There are 10 hidden switches. A switch that is on adds its own fixed numbers to the row, and there is some noise. The rows also spread widely along 12 directions, which tell nothing about the answers.
Some rows, each with its switches (1 for on, 0 for off) after it:
[-1.37  1.44 -2.44  1.71 -2.96 -3.34 -1.63  2.47  3.02 -0.52 -4.56 -0.76
 -1.53 -1.79 -3.02  1.82  1.69 -3.19 -1.23  0.20 -0.78 -1.79  0.44  1.04
 -3.60  2.39  1.59]
1 1 1 1 1 1 0 0 1 0
[-2.07 -0.17 -4.15  2.56 -1.68 -3.04  3.38  1.28  3.28  0.34  0.43 -0.40
  0.20 -3.53 -0.75  1.09 -0.20 -1.38 -0.38  5.05  0.40  0.93  0.44  2.62
 -1.26  0.60  2.82]
0 1 0 1 1 1 1 1 0 0
[-0.98  0.68 -3.74 -0.30 -2.15  0.07  0.57  3.88 -0.63 -2.09 -2.59  0.73
 -0.64 -0.22 -4.26 -0.93  0.60  0.23 -0.62  0.27 -3.46  4.00 -3.23  3.02
  0.88  0.39  1.58]
0 0 0 0 1 1 1 1 1 1
[-1.85 -2.18 -1.22 -0.11 -1.38 -0.84 -1.66 -1.45  0.48 -0.39 -1.24  3.66
 -1.43 -1.69 -0.79 -1.27 -1.84  2.65  1.62  2.70  1.54  2.56  0.47 -0.57
 -3.16  0.54  3.67]
1 0 1 0 0 1 0 1 1 1
[ 1.10  0.26 -3.52  1.03 -1.09  2.51  3.15  4.18  2.66  0.38  2.74 -2.28
  0.23 -0.73  1.53  1.39  4.26 -2.00  1.15  2.03 -1.78  1.56 -1.17 -2.26
 -0.06 -0.18 -1.31]
0 1 0 0 1 1 0 1 0 0
[-1.52 -0.28 -0.87 -0.42 -2.54 -0.06 -1.19  0.08  2.50 -0.18  0.43  1.24
 -1.73 -2.14  0.95  2.98  0.64 -0.17  0.77  2.68  0.43  0.59  2.20 -2.00
 -2.73 -0.37  0.19]
0 1 0 1 1 1 0 1 1 1
[-0.60  0.76 -3.45  2.52  0.51  0.00  3.93  1.63  1.19 -1.74 -2.36 -0.77
 -5.28 -1.08 -0.24  1.85  4.90 -1.11 -0.57  2.34 -0.87 -0.73  1.18 -3.32
 -5.02 -0.43  1.21]
0 1 0 1 0 1 1 1 1 0
[-1.32 -0.42 -4.46  1.11 -1.53 -0.67  2.53  1.62  1.85 -1.42 -1.16  1.55
 -2.20 -0.19 -2.31 -0.27  2.04  1.77  0.51  2.59 -0.44  2.31 -1.43  0.35
 -1.11 -0.19  2.32]
1 1 1 1 1 0 0 1 0 0
[-0.61  0.67  2.43  2.85 -0.74  2.69 -0.26  1.43  1.38  0.58 -0.19  2.10
 -2.09 -5.09  3.71  3.29  0.36 -1.33 -1.11  1.85  0.51 -1.51  1.02 -1.58
 -2.86  0.43 -2.07]
0 0 1 1 1 1 0 1 0 1
[-1.53 -1.84 -4.40  3.31 -1.42 -2.27 -1.10  1.00  2.14 -1.78 -4.56  1.23
 -2.93  1.87 -4.00 -1.74  4.03 -0.37 -1.50  0.64  0.16 -1.99 -1.87  1.12
 -3.97  1.36  5.08]
1 1 0 1 0 0 0 0 0 0
[-0.09 -1.54 -2.11  0.46 -3.81  2.09 -0.47  2.71  5.49 -0.30  1.07  0.84
 -1.02 -2.22  0.16  0.13  1.69  1.30  0.53  1.66 -0.17  0.97 -1.85 -0.02
  1.71 -1.74  1.29]
0 0 1 0 1 0 1 1 0 0
[ 0.29 -0.18 -4.85 -1.49 -2.48  1.75  2.34  3.38  2.81 -1.87  1.26 -0.51
 -1.26  0.66 -0.77 -0.57  3.67  1.50  0.62  0.99 -1.82  2.10 -0.74 -2.98
  1.90 -2.61 -0.43]
0 0 1 0 0 0 0 1 0 0
[-2.57 -0.30 -2.84  1.89 -0.03 -0.64  1.90 -0.20  1.79  0.70  2.34  1.29
  1.26 -0.68  1.24  1.19  2.40 -0.69 -0.06  2.98  1.42  0.48 -0.82 -1.63
 -2.36  1.73  1.93]
0 1 1 1 0 0 0 0 0 1
[ 0.74 -2.93 -3.93 -0.35 -4.44  1.04 -3.23  1.66  1.15 -0.43  0.14 -0.74
 -3.98 -4.27 -0.36  1.44  0.54  0.15  0.39  2.61 -1.71 -0.12  0.66  0.84
 -0.90 -0.83  0.15]
0 0 0 1 1 0 0 0 0 0
[-2.02  4.73  2.95 -1.04 -0.60  0.32 -2.25  2.33 -0.25 -1.79 -4.86  2.36
  0.34 -2.62 -2.76  2.30 -2.76 -0.13 -0.75 -4.14  0.11  1.60 -1.66 -1.17
  0.77  2.21 -0.47]
1 0 1 1 1 0 0 1 0 1
[-1.79 -0.02 -0.89 -1.72 -0.27  0.49 -2.46  1.51 -1.05 -1.44 -2.60  2.18
 -0.07  0.30 -0.36 -1.28 -0.18  1.15 -0.22 -1.31 -0.67 -0.84  1.39 -4.34
 -1.70 -0.01  0.88]
0 1 0 0 1 0 1 0 0 0
[ 1.02  0.62 -3.70  2.97 -0.43  1.96  6.26  4.63  3.10 -0.93 -1.05 -1.20
 -0.94  1.89 -1.21 -1.69  5.39 -1.24 -1.18  1.03 -1.55 -0.06 -1.13 -1.43
 -0.57 -1.34 -0.28]
0 0 0 1 1 0 0 0 0 0
[-2.39 -1.40 -1.07  0.62 -0.83 -1.30 -0.12  0.25 -0.28  0.26 -1.12  3.67
  2.15 -0.06 -1.24 -2.82 -2.45  1.07 -0.01  2.10  1.05  2.10  0.11  1.34
 -1.33  1.09  2.86]
1 0 0 0 1 1 0 0 0 1
[-1.66 -1.66 -1.88  1.91  0.60 -0.52 -2.37  0.17 -0.81 -0.09 -3.06  2.87
 -1.39  0.22 -0.46 -1.77  2.30 -0.05 -0.32  0.59 -0.23 -1.50 -0.35 -1.90
 -5.38  2.00  3.78]
1 0 0 0 1 0 1 0 1 1
[-0.77  0.86  0.66 -0.66 -4.08  0.81 -0.15  2.09  2.89 -0.72 -0.34  0.28
 -1.10 -1.45 -1.14  2.29 -0.09 -0.48 -0.35  0.60  0.17  2.31  0.61  0.25
  1.14 -1.38 -1.42]
1 0 0 0 0 1 0 0 0 1
[-4.00  3.94 -0.78 -1.02 -1.42 -3.26 -0.02  2.56  1.43 -2.32 -2.96  2.29
  3.05 -2.07 -2.37  0.98 -2.03 -0.27 -2.18 -1.40  0.11  1.40 -1.64 -0.15
  2.03  0.81  2.16]
0 1 1 0 0 1 0 1 1 0
[ 0.27  1.09  1.11  4.98 -1.71 -0.09  1.34  3.06  2.63 -0.68 -4.31  2.05
 -0.88 -3.03 -1.39  0.10  0.66 -2.00 -2.48  1.38 -0.17 -1.53 -1.11  3.73
 -1.69  0.42  1.60]
1 0 0 1 1 0 0 1 1 0
[ 0.53  0.04  1.26 -3.15 -1.47  3.11 -0.33  1.88  0.81 -1.14 -2.18  1.77
  0.64  0.23 -1.85 -2.30 -2.44  2.68  2.27 -1.68  0.46  3.98  0.53 -4.39
  1.07 -1.26 -0.20]
1 1 0 1 0 1 0 0 0 0
[-0.12 -0.83 -1.53 -2.59 -2.91  0.15 -2.10  0.48  2.30 -0.88 -2.43 -1.02
 -2.32 -1.60 -2.74 -0.46 -2.04  0.83  2.18  0.21  0.36  1.65  2.94 -2.36
 -1.81  0.10  0.66]
0 0 1 1 0 1 1 0 0 0
[-2.41  1.90 -0.78 -0.56 -1.04 -0.77  2.07  0.84  1.77 -0.49 -0.28  1.15
  0.25 -0.59 -0.70  1.94  0.13  0.14  0.41  1.41  0.98  1.97  1.40 -2.04
 -0.84  0.18  0.28]
1 1 0 1 1 0 1 0 0 0
[ 0.50  0.29 -1.96  1.96  0.45 -0.97  1.30  1.50  2.02  0.76 -2.16 -0.31
  0.75 -1.29 -0.23 -1.83  0.69 -1.85  0.79  1.02  0.32 -1.69  2.07 -2.63
 -3.48  1.22  1.44]
1 0 0 1 1 0 0 1 0 1
[ 0.37 -1.47 -3.08  1.27 -0.86 -1.01 -0.65  0.58 -0.54 -0.58 -4.17  0.61
 -2.79 -2.15 -2.56 -2.28  0.16 -0.07  0.11  1.02 -0.92 -0.30  0.87 -0.59
 -4.09  0.67  3.08]
1 0 0 1 0 0 0 0 1 1
[ 0.58  1.50 -4.80  0.94 -1.05 -0.58  4.87  3.36  5.92 -0.71 -1.64 -2.92
 -2.35 -0.58 -0.76 -0.27  5.46 -1.35  0.51  0.67 -0.85 -1.57  1.58 -6.01
 -1.54 -2.46  0.73]
1 1 0 1 0 0 1 1 0 1
[-1.82  3.67 -3.07 -1.57 -0.92 -0.77  2.05  3.75  0.84 -1.89 -2.37 -0.21
  0.59 -0.17 -2.93  0.51  1.69 -0.30 -1.05 -2.44 -1.72  1.86 -1.56 -2.95
  1.86 -0.22 -0.23]
1 0 0 1 1 0 0 0 0 1

New rows, each followed by its switches (1 for on, 0 for off):
[ 0.25  1.69 -0.98  0.49  0.21 -0.76  4.08  1.01  0.90 -0.23 -2.54 -0.51
 -0.33  0.47 -2.36 -1.11 -1.06 -0.79  2.05  1.68  0.45  2.54  3.01 -1.73
 -3.41  1.24 -0.36]
1 1 1 1 0 1 0 1 0 1
[-2.20 -1.50  2.44 -0.82 -1.87  0.55 -3.31 -1.46 -1.10 -1.01 -2.38  4.35
 -1.92 -1.85 -0.19  0.29 -3.56  2.19  0.15  1.05  1.62  1.31  2.19 -1.41
 -3.10 -0.34  1.59]
0 1 0 0 0 1 0 0 1 1
[-3.48  1.41 -1.38  2.39 -2.55 -2.38 -0.55  1.90  2.55 -2.08 -3.35  1.66
 -2.27 -2.61 -1.29  3.11  2.41 -1.74 -3.94  1.08 -0.27 -2.05 -0.72  1.28
 -1.81 -0.13  2.36]
0 1 0 1 0 1 1 0 1 0
[ 0.32  2.30  0.83 -0.66 -1.74  0.24  1.88  1.50  1.01  0.28 -0.43 -1.17
  2.34  0.73 -2.50  0.70 -1.92 -2.26  1.58  0.57  0.07  3.15  2.17  0.63
 -0.89  2.36 -2.33]
0 1 1 1 0 0 0 0 0 1
[-2.21  0.36 -4.21  0.20 -2.68 -1.87  2.04  2.82  6.47  0.53  1.78  1.39
  2.75 -2.65  1.34 -0.12  2.07  0.23 -0.35  2.40  0.19  0.00 -0.75 -2.63
  1.73 -1.80  1.71]
1 1 1 1 1 1 0 1 0 1
[-1.35  0.81 -3.07  1.85 -1.06 -2.27  1.51  2.25  1.43 -0.80 -2.77 -0.71
 -0.50  1.56 -2.48 -0.17  2.47 -2.61 -1.11  1.08 -0.74 -0.48  0.98  0.48
 -3.48  1.53  1.47]
0 0 0 0 1 1 0 0 1 0
[-1.87  1.15 -2.76 -3.16 -4.01 -1.07 -0.71  1.99  3.34 -1.05 -1.48 -0.38
 -0.85 -3.45 -2.75  1.60 -1.79  0.96  0.74 -0.59 -0.54  3.13 -0.25 -2.28
  1.91 -1.40  1.35]
0 1 0 1 1 1 0 0 1 1
[-0.89  3.18 -2.48  0.34 -1.41 -0.36  3.82  4.68  3.10 -1.62 -5.06  0.03
 -2.22 -4.18 -2.52 -0.37  0.86  0.32 -1.74 -1.40 -1.52  0.88 -1.52 -3.01
  0.91 -1.75  1.23]
1 0 1 1 1 1 1 0 1 0
[-0.08 -1.13 -0.78  1.66 -3.28  1.60 -1.23  1.39  3.31 -1.22 -0.81  0.37
 -3.78 -1.49 -0.78  2.59  2.77 -0.55 -0.17  2.40 -0.26  0.90 -0.62  1.51
 -2.17 -0.25  1.05]
0 0 0 1 0 1 1 1 1 0
[-1.41  0.98 -4.81 -0.09 -1.54 -3.33  1.68  0.72  4.28  0.67  0.00 -3.07
  0.16 -2.96 -1.48  1.09  0.75 -1.88  1.05  0.86  1.21  0.53  0.72 -3.18
 -0.75  0.65  2.83]
1 0 0 0 0 0 0 0 0 1
[-0.27  1.66  0.43 -0.51 -4.74  1.97  0.35  4.78  3.97 -0.70 -0.56  0.84
  0.10 -6.08  0.74  2.58 -0.80 -0.41 -2.00  0.19 -1.49  0.89 -1.08 -0.47
  3.88 -3.11 -1.64]
0 1 0 1 1 1 0 0 1 0
[-2.53  0.85  2.19  3.50 -2.46 -0.59  0.46  1.92  3.86 -0.01 -1.97  3.39
  0.06 -4.40  0.15  1.51 -1.72 -0.46 -1.93  1.88  1.62  0.28 -1.57  2.82
  0.08 -0.18  2.28]
1 1 0 0 1 1 1 1 0 1
[ 0.25 -1.86 -0.34  2.91 -1.12  2.70 -2.08  1.55 -0.60 -0.70  0.33  2.21
 -0.09  1.73 -0.06  0.47  3.45 -1.18 -0.19  2.02 -1.12  0.96 -2.87  2.84
 -2.87  2.24  1.31]
0 1 0 0 0 0 0 1 1 0
[-0.85 -0.55 -4.11 -0.81 -2.24 -2.29 -0.32  0.03  2.56 -0.21 -0.56 -1.08
 -1.95 -3.35 -0.95  0.80 -0.88 -0.04  1.21  2.41  0.36 -0.18  3.22 -2.00
 -1.97 -0.37  1.59]
0 0 0 1 1 0 0 1 0 1
[-1.94  3.40  0.35  0.22  0.65  3.09  2.02  2.94 -1.71 -1.80 -1.46  2.18
 -1.72 -1.15 -0.28  2.93  2.56  0.48 -1.38 -1.61 -1.29  2.72 -2.96 -2.71
  0.28  0.18 -1.37]
1 0 0 1 1 0 1 0 0 1
[-0.96  4.06 -0.22 -1.25  0.76  0.62  4.34  2.56  1.48 -0.43 -1.82 -0.93
  0.95 -3.06 -0.76  0.82 -1.89 -0.04  0.75 -1.99  0.80  1.86  0.82 -6.12
  0.99 -0.30 -0.32]
0 1 0 1 1 0 0 0 0 0
[ 0.44  0.87 -1.15  0.70 -0.88  2.90  5.29  2.40  1.84  0.08 -0.30  0.52
 -1.33  0.26 -1.18 -0.37  1.40  1.23  1.76  1.23 -0.17  4.09 -1.04 -2.30
 -0.64 -0.51 -0.74]
1 1 1 1 1 0 0 0 0 1
[-1.95  0.51 -2.19 -0.89 -0.41 -0.30  2.28  0.64  0.16 -0.52  1.58  0.87
  0.96  1.43  0.51  0.54  1.69 -0.49 -0.07  2.32  0.10  1.38  2.63 -2.71
 -1.66 -0.14 -1.14]
0 0 0 1 0 1 0 0 0 1
[-1.05  1.98 -0.42  1.20 -2.81 -0.03  4.29  2.76  2.60 -2.22 -2.37  1.66
 -3.07 -2.42 -0.96  1.87  0.45  0.55 -1.81  2.70 -0.96  0.84  1.80  0.77
 -0.04 -3.23 -0.74]
0 1 0 1 1 0 1 1 1 0
[-1.94 -0.20 -2.07 -1.27 -3.88 -2.08 -1.44  0.40  2.12 -1.68 -2.60  1.35
 -3.06 -1.49 -2.44  0.97 -1.04  1.28 -0.46  1.60  0.44  0.31  2.81  0.12
 -0.79 -1.48  0.88]
1 0 0 1 1 0 0 0 0 0
[-2.56  1.57  3.53 -1.70 -4.01 -0.38 -2.10  0.08  0.99 -1.87 -1.96  4.38
  0.50 -0.38 -2.88  2.31 -4.38  2.02  0.46  0.70  1.49  4.65  0.49  3.35
  1.20  0.03  0.59]
1 1 0 0 1 0 0 1 1 0
[-0.86 -0.06 -2.24 -0.27 -1.79  1.36  1.95  2.12  5.52  0.21  0.92  0.79
 -1.27 -5.98  1.87  1.13  0.21  2.31  1.15  1.23  1.41  1.61 -1.76 -5.36
  1.90 -2.93  2.34]
1 1 0 1 1 1 0 1 0 0
[-3.16  0.37 -6.39  1.98  2.74 -2.44  4.11  2.37  0.37 -0.83  0.17  2.13
  1.66 -1.26  2.37 -1.82  3.86 -0.06 -2.23  2.56 -0.72 -2.54 -0.11 -5.19
 -2.15 -0.61  3.06]
0 1 0 1 1 1 0 1 0 0
[-0.40 -2.13 -2.44  2.16 -3.49 -2.36 -0.89  0.77  4.24  1.02 -0.90 -0.30
  2.33  1.32 -3.16 -1.89 -0.42 -2.32  0.65  2.80  0.79 -0.35  1.16  4.09
 -2.47  2.21  2.73]
0 1 0 1 1 0 0 0 0 1
[-2.36  2.02 -3.30 -0.19 -0.99 -0.67 -0.12  2.98  1.36 -0.67 -1.38  0.10
  0.74 -1.14 -2.54  1.19  1.87 -0.88 -0.81 -1.75 -0.79  2.24 -4.09 -1.07
  0.96  1.78  1.91]
1 0 0 1 1 1 0 0 0 1
[-0.99 -0.02 -2.98  0.28  0.31  0.34  1.26  1.24 -3.15 -0.90 -0.76  2.45
  0.02 -2.39 -1.13 -0.58 -0.91  1.14  0.22  2.18 -1.96  3.18 -1.56  0.57
 -1.25  1.05  1.75]
0 1 0 1 1 0 0 1 1 1
[ 1.62 -0.94 -1.72  1.99  0.86  1.98  4.64  1.87  2.04  0.06 -2.65 -0.21
 -3.23 -3.91  0.29 -2.97 -1.20  1.87  1.82  1.24  0.84  0.07  1.38 -5.32
 -2.43 -2.06  2.28]
0 1 0 0 1 0 0 1 0 0
[ 1.35  1.59 -0.14  0.63 -2.59  0.61  4.42  3.62  4.42 -0.32 -2.59 -1.38
  0.51 -3.61 -1.97 -1.26 -1.91 -0.94 -0.22  0.34  0.03  1.67  1.07 -0.75
  1.49 -2.00  0.10]
0 0 0 1 0 1 0 0 1 0
[-1.12  1.74 -1.82  3.01 -0.36 -0.83  3.74  1.36  3.15  0.66 -0.34 -0.62
  0.18  1.12 -0.94  1.47  3.60 -2.98 -0.21  1.79  0.37  0.03  0.45 -0.38
 -3.91  2.38  0.32]
0 0 1 1 1 0 0 0 1 1
[-1.67 -0.67 -4.01  1.89 -2.81 -2.02  2.77  0.65  3.95  0.78  1.79  0.30
  0.55 -3.72 -0.99  1.08 -0.77 -0.07  0.77  4.44  0.81  3.00 -1.71  2.61
  0.24  0.06  3.90]
0 1 0 0 1 0 0 1 1 1
[-0.40 -1.19 -0.82  0.76 -1.95  1.18 -3.58  2.51  0.04  0.52 -1.26  2.15
  1.66 -3.44 -0.17 -1.91 -1.70 -0.07 -0.69 -0.53 -1.03 -0.48 -2.15  0.62
  0.10  1.45  1.29]
0 0 1 0 1 0 0 0 0 1
[-1.70  1.32 -3.44  0.21 -3.27 -2.86 -0.43  0.90  3.55 -1.44 -2.73 -0.99
 -3.77 -0.72 -2.80  2.65  1.87 -1.27  0.02  0.88 -0.31 -0.52  1.81 -0.27
 -3.02  0.53  1.23]
0 0 1 0 1 0 0 1 1 1
[-2.05  0.19  1.31  0.34 -4.57 -2.00  1.73 -0.11  6.06  0.24 -0.86  1.62
  0.58 -0.63 -2.52  0.36 -3.42  0.66  0.51  2.42  3.42  2.59  2.30  2.30
  0.78 -1.19  1.62]
1 0 0 0 1 0 0 0 0 1
[-0.45  3.19  2.86  2.71 -1.42  3.19  2.96  3.77  1.71 -0.90  0.44  1.17
  0.46 -0.79  0.65  4.10  1.97 -2.24 -1.52  1.27 -0.64  1.60 -1.39  2.23
  0.66  0.37 -3.06]
0 1 0 1 1 0 1 1 0 0
[-0.81  1.16 -3.71 -2.13 -0.70 -0.86 -2.31  2.29  0.42 -0.21 -2.65 -1.26
  0.54 -2.82 -1.95 -0.86 -0.67 -0.82  0.78 -1.92 -1.74 -0.42  0.43 -3.98
 -1.01  1.84  1.13]
0 0 1 1 1 0 1 0 0 1
[ 1.19 -0.23 -0.77  1.41 -0.96  1.41  3.97  2.11  3.99  0.90 -0.03 -0.34
  0.60 -2.89  0.84 -1.39 -0.97 -0.13  1.62  2.92  0.62  0.41  2.53 -2.34
 -0.80 -1.48  0.40]
0 1 0 1 1 0 1 1 0 0
[-1.72  1.62 -0.25  2.50 -0.14 -0.14  1.23  3.07 -1.93 -0.69 -2.91  1.54
  0.53 -1.30 -1.50  0.15 -0.54 -1.86 -2.24 -0.05 -1.24  0.70 -1.59  1.73
 -1.45  1.86  0.32]
0 1 0 0 1 1 0 0 0 1
[-0.73 -0.40 -0.11 -1.00 -0.46 -0.18  0.17  1.38  0.41 -2.05 -4.94  2.63
 -0.23  2.26 -1.96 -4.60 -0.97  1.35 -1.00 -1.08  0.12 -1.49  4.12 -4.10
 -2.39 -1.79  0.46]
0 0 0 1 0 1 0 0 0 1
[ 1.21  1.15 -1.45  2.76 -3.51  0.00  5.79  4.23  4.59 -0.98 -3.54 -1.02
 -3.00 -1.56 -2.30 -0.25  1.45 -1.19 -1.32  2.09 -0.81 -0.42  2.22  1.00
 -0.37 -2.95 -1.23]
1 1 0 1 1 0 0 0 0 0
[-1.98  1.38 -0.83 -1.10 -1.91 -0.80 -1.07  0.87  2.21 -0.87 -0.37  0.82
  1.06 -3.08 -1.27  1.45 -1.69  0.12 -0.11  0.22  0.60  1.51 -0.29 -0.68
  1.29  0.27  1.70]
0 0 0 1 0 0 1 1 0 1
[-2.64  2.02 -4.23 -1.26 -0.68 -1.34  3.27  0.63  1.61  0.01  2.49 -1.05
  0.84 -1.48 -0.31  3.14  2.31 -0.85  0.72  2.09 -0.16  3.24 -0.35 -3.20
 -0.31  0.55  1.27]
0 1 0 1 0 0 1 0 1 1
[-0.84  1.05 -2.41  4.96 -0.03 -3.16  5.57  2.52  3.11  1.45 -2.47 -0.42
  0.80 -4.07 -0.03 -1.32  0.22 -3.46 -1.80  3.97  0.43 -2.11  2.08  1.24
 -3.34  1.23  1.56]
1 0 1 1 1 1 1 0 0 0
[ 0.41 -0.86 -2.00  0.78 -2.27  0.97  0.06  4.10 -0.07 -0.20 -2.63  1.52
 -0.25 -3.21 -0.85 -2.08 -0.15 -0.32 -1.19  1.20 -2.83  0.32 -0.51  0.68
 -0.22 -0.94 -0.03]
1 1 0 1 1 1 1 0 0 1
[-1.46  1.99 -1.67 -2.68 -0.86  1.39  0.56  2.26 -0.17 -3.33 -2.20  1.60
 -3.34  1.53 -1.52  1.06  2.35  2.68  0.37 -1.60 -0.99  2.13  0.29 -5.05
  0.29 -2.02 -0.77]
1 0 0 0 1 0 0 1 0 0
[-0.25  0.09 -0.46  0.77 -1.12  1.06 -0.24  1.44  1.10 -0.65 -3.25  0.67
 -2.51 -2.57 -1.61 -0.30 -0.90  0.41 -0.15 -0.77  0.10 -0.06  0.25 -1.86
 -1.57 -0.05  1.19]
0 0 0 1 1 0 0 0 0 1
[-3.97  4.01 -1.76 -0.54  0.45 -3.35 -0.14  1.16 -1.35 -0.17 -0.94  1.21
  2.63 -2.03 -0.42  2.55 -0.13 -2.38 -1.43  0.08 -0.58  0.08  0.84 -1.35
 -1.48  3.38 -0.09]
1 0 1 1 1 0 1 0 0 1
[ 1.55  0.35 -3.59  1.45 -1.46  0.08  2.73  3.34  2.31 -0.02 -2.77 -2.48
 -0.45 -1.26 -3.69 -1.95  1.10 -1.52  0.84 -0.13 -1.33  1.72 -1.59 -0.32
 -0.57  0.68  1.78]
1 1 0 1 0 0 0 0 0 1
[-1.82 -0.38 -2.25 -0.90 -2.33 -0.04 -0.77  1.84  2.66 -0.57  0.10  1.11
  1.06 -1.08 -0.67 -0.25 -0.19  1.07  0.18  0.14  0.47  0.98 -0.88 -1.91
  1.20 -0.68  1.96]
0 1 0 0 1 0 0 0 0 0
[-1.91  0.89 -1.23 -1.55 -1.12 -0.60  0.82  2.34 -0.93 -2.15 -2.99  3.82
  0.10  1.50 -0.78 -2.21  0.21  1.63 -1.62  0.67 -1.38 -0.21  3.46 -2.53
 -1.14 -1.70 -1.79]
1 0 1 1 1 1 0 0 0 0
